Each new row is followed by its nearest point in the smallest flat space through zero that holds the last named rows.

Z600 (5 x 14):
[[-37, -45, -10, 9, 9, 7, -8, 25, -30, -11, -9, 18, -53, 16],
[-8, -13, -35, 14, 2, 35, -10, -3, -20, -10, -38, -24, -37, 12],
[-2, -2, 2, 1, 25, 19, -22, 5, -8, -9, 33, -14, -7, 6],
[-17, 3, -16, 2, 30, 18, -7, -10, -7, -14, -16, 25, -26, -18],
[-8, -17, 30, 23, 21, 12, -49, -10, -8, 40, -19, 20, 3, 16]]
New rows:
[8, 24, -4, -23, 9, 0, -12, -7, -12, 9, 15, 2, -22, -12] | [0, 9, -3, -3, 16, 8, -4, -5, 2, -9, 11, 2, -1, -9]
[-30, 1, -18, 1, -48, -12, 9, -14, -2, -1, -2, -9, -1, 37] | [1, -14, -7, 1, -31, -10, 16, 11, -4, 2, -14, -15, -4, 15]
[5, 14, -8, 5, 26, 2, 28, 1, -8, -25, 22, 0, -19, 4] | [-5, 6, -14, -10, 13, 6, 10, 5, -2, -26, 21, -2, -12, -11]
[8, 17, 4, -3, -12, 14, -10, 30, 8, 23, -4, 10, -31, 3] | [-4, -8, 1, 4, -1, 1, -4, 2, -4, 4, -6, 2, -5, 5]
[-1, 14, -1, -29, 1, 14, 33, 10, 19, -8, -10, -8, -9, -31] | [3, 17, -18, -11, -3, -3, 24, -5, 7, -20, -2, 2, -2, -19]
[-15, -29, -3, 13, 13, 11, -23, 29, 15, -57, -7, -1, 4, 7] | [-12, -13, -8, 1, 11, 10, -5, 11, -12, -13, 11, -2, -22, 5]

Z669 (5 x 14):
[[-10, -22, 25, 53, 14, -35, 11, 35, -8, -40, 1, 13, 24, -64],
[3, -30, 11, 5, 36, -35, 16, 3, -24, -8, 4, 7, 6, 0],
[21, -23, 28, -31, -14, -12, 9, -7, -27, -16, -14, 8, -11, -51],
[12, -4, -16, -18, -17, -6, 6, -3, -8, -12, -3, 50, 17, -26],
[28, -1, -8, 24, 25, -34, 27, 45, -24, -18, -17, 8, 38, 8]]
New rows:
[6, 2, -22, -22, -9, -6, 38, -13, 1, 20, 19, -11, 3, 11] | [8, 1, -10, -19, 2, 2, 3, -9, -5, 10, -1, 5, -2, 21]
[-10, -1, -10, 13, -6, 1, 25, 12, 17, 12, -9, 3, 12, 13] | [-1, 10, -12, 13, 3, 1, 1, 10, 6, 0, 0, 3, 11, 12]
[39, -28, 13, 2, -4, 6, -10, 17, 2, -4, 16, 20, 10, -16] | [8, -6, 3, -3, -4, -8, 6, 5, -9, -10, -5, 14, 7, -20]
[23, 17, -12, 1, -6, -14, 8, -21, 4, -8, 11, 22, 5, 0] | [5, 1, -14, -8, -5, -1, 3, -2, -2, -1, 0, 24, 10, 1]
[4, -15, 6, -9, -15, -12, 39, 3, -21, -19, -12, 22, 18, 14] | [20, -8, -6, -12, 5, -16, 14, 7, -19, -7, -9, 20, 14, -3]

Z585 (5 x 14):
[[-33, 3, 2, 15, -4, 27, -3, -5, -10, -23, 7, 26, -28, 43],
[12, 8, -6, -8, 1, -18, -9, 14, 20, 4, -7, 14, -8, 13],
[-5, -8, 2, 0, 12, 34, -8, 17, 10, -14, -21, -6, -2, -10],
[-36, 5, 12, -27, 58, 3, -26, 16, -3, -38, 19, 4, -25, -9],
[-20, -4, -31, 17, -22, -15, -4, -8, -7, 24, 36, -19, -15, -10]]
New rows:
[9, 46, -8, 25, 3, 10, 41, 21, 1, -1, -18, -23, 35, -38] | [19, -10, 4, 1, -5, 11, 9, -1, 0, 9, -17, -21, 25, -28]
[1, -23, 43, -46, -1, -8, -13, 13, 5, -4, 7, 9, -17, 2] | [2, 7, 13, -18, 24, -11, -6, 6, 3, -14, -2, 10, -1, 2]
[12, 8, -7, -6, -30, 13, -1, 6, -4, 0, 14, 1, -11, 1] | [-1, -1, -9, 9, -14, 2, 1, -1, 2, 7, 1, 0, -4, 6]

Z26 (5 x 14):
[[4, -11, 6, -1, 16, 28, -14, 24, -45, -5, -21, -30, -5, 24],
[22, 9, -6, -3, -13, 21, 25, -7, 24, -4, 9, 14, -4, 4],
[-32, 8, 0, -1, 24, 8, -16, -16, 24, 11, 21, 5, -4, 30],
[-21, -21, -6, -27, -28, -25, -10, 0, -7, 9, 7, -20, -7, -29],
[-26, -11, 28, -2, -6, 3, 0, 6, 48, -7, 12, 34, -44, -25]]
New rows:
[41, -13, 13, 18, 26, -9, 22, -26, 26, 1, -9, 3, -11, -12] | [19, 11, 5, 16, 1, -1, 15, -1, 15, -8, -4, 24, 3, -8]
[-43, -24, -13, -13, 18, -15, 4, -2, 34, -7, 12, 11, -26, -2] | [-37, -7, 10, -10, 1, -6, -13, -7, 30, 7, 18, 10, -21, -5]
[1, -10, 21, -23, 28, 8, 4, -13, 28, 0, 21, 23, -3, 10] | [-12, 5, 6, 1, 8, 12, 1, -8, 29, 1, 14, 16, -13, 11]
[14, -9, 14, 1, 2, -7, -14, 5, 12, -12, -18, -9, 23, -10] | [6, 0, 3, 8, 1, -10, 0, 5, -9, -3, -9, 2, 5, -9]

Z453 (5 x 14):
[[-6, 10, 47, 21, -28, -4, -4, 3, -20, 19, -6, -8, 66, -38],
[7, -23, -7, -6, -19, -43, 14, 9, 42, 22, 12, 2, 9, -25],
[38, 5, 15, -43, -26, -31, 4, -1, 24, 19, 7, 39, 2, -66],
[3, -26, 11, 25, -15, -18, 6, 20, 1, 12, -19, 4, 6, -42],
[12, 1, 9, 0, 15, -8, 29, -7, 10, 4, 11, -8, 35, -21]]
New rows:
[-16, -8, -4, 9, 4, 30, 8, 9, 21, -46, -23, -3, 20, -16] | [0, -6, 2, 17, 15, 8, 12, 3, -10, -6, -9, -7, 4, -5]
[-12, 7, -2, 11, 1, -4, 0, -16, -23, -1, -2, 22, 1, 9] | [-3, 6, 4, 2, 0, 10, -7, -1, -11, -4, -4, 0, -1, 5]
[9, 0, 18, 7, 4, 4, 9, -34, -13, -3, 2, 5, 3, 16] | [1, 11, 5, -2, 10, 11, 3, -7, -9, -5, 3, -3, 9, 5]
[46, 46, -46, 11, 33, -2, -2, 20, 43, 13, -22, 16, 9, 0] | [16, -2, -13, -16, 19, -4, 19, -6, 15, -5, 8, 6, -11, -6]
[-1, 15, 11, 2, -15, 6, 11, 1, -16, 3, -6, -2, 25, -25] | [4, 8, 21, 4, -6, 3, 1, -1, -13, 4, -4, 1, 25, -21]

Z945 (5 x 14):
[[16, -5, -2, -29, 8, -11, -4, -10, -18, -15, 15, -9, 16, 1],
[3, 0, 8, -21, 19, -5, 0, -12, -12, 11, 52, 13, 16, -5],
[-19, -26, -11, -31, 37, 18, 5, -12, 48, 10, 31, 39, 20, -6],
[8, -34, 8, 24, 52, -9, -33, -9, -45, 9, 2, 37, 28, -7],
[-5, -38, -29, -19, -23, -37, 1, 12, -15, -4, 0, -1, 36, -31]]
New rows:
[-17, 36, 0, -13, 46, -15, -12, -46, -7, 0, -16, 4, 8, -3] | [12, 0, 9, -7, 30, 10, -10, -13, -6, -8, 4, 6, 2, 12]
[-6, -18, 2, -7, 3, 46, 2, 18, -5, 22, 13, -46, -1, -4] | [-1, 8, 2, -4, -5, 3, 5, 0, 6, 1, 7, -3, -5, 2]
[8, -16, 20, 3, -19, 8, 42, 11, 3, -6, -12, -46, 46, 2] | [3, -1, -10, -13, -23, -11, 6, 5, -1, -11, -9, -18, 2, -4]
[20, -2, -11, -2, -14, 1, 6, -38, 1, -7, 3, -20, 0, 2] | [9, 6, -1, -16, -5, -2, 2, -4, -3, -12, 0, -14, 0, 5]
[6, -45, 4, -2, 28, 11, 19, -31, -2, -17, 23, 7, -19, -15] | [2, -12, 0, -14, 26, 5, -6, -10, 4, -2, 12, 15, 12, 2]
[2, -14, -21, 4, -11, 46, 5, 23, 7, 8, -3, -14, -30, 1] | [-8, 7, -2, 7, -10, 11, 7, 5, 22, 1, -15, -3, -14, 4]
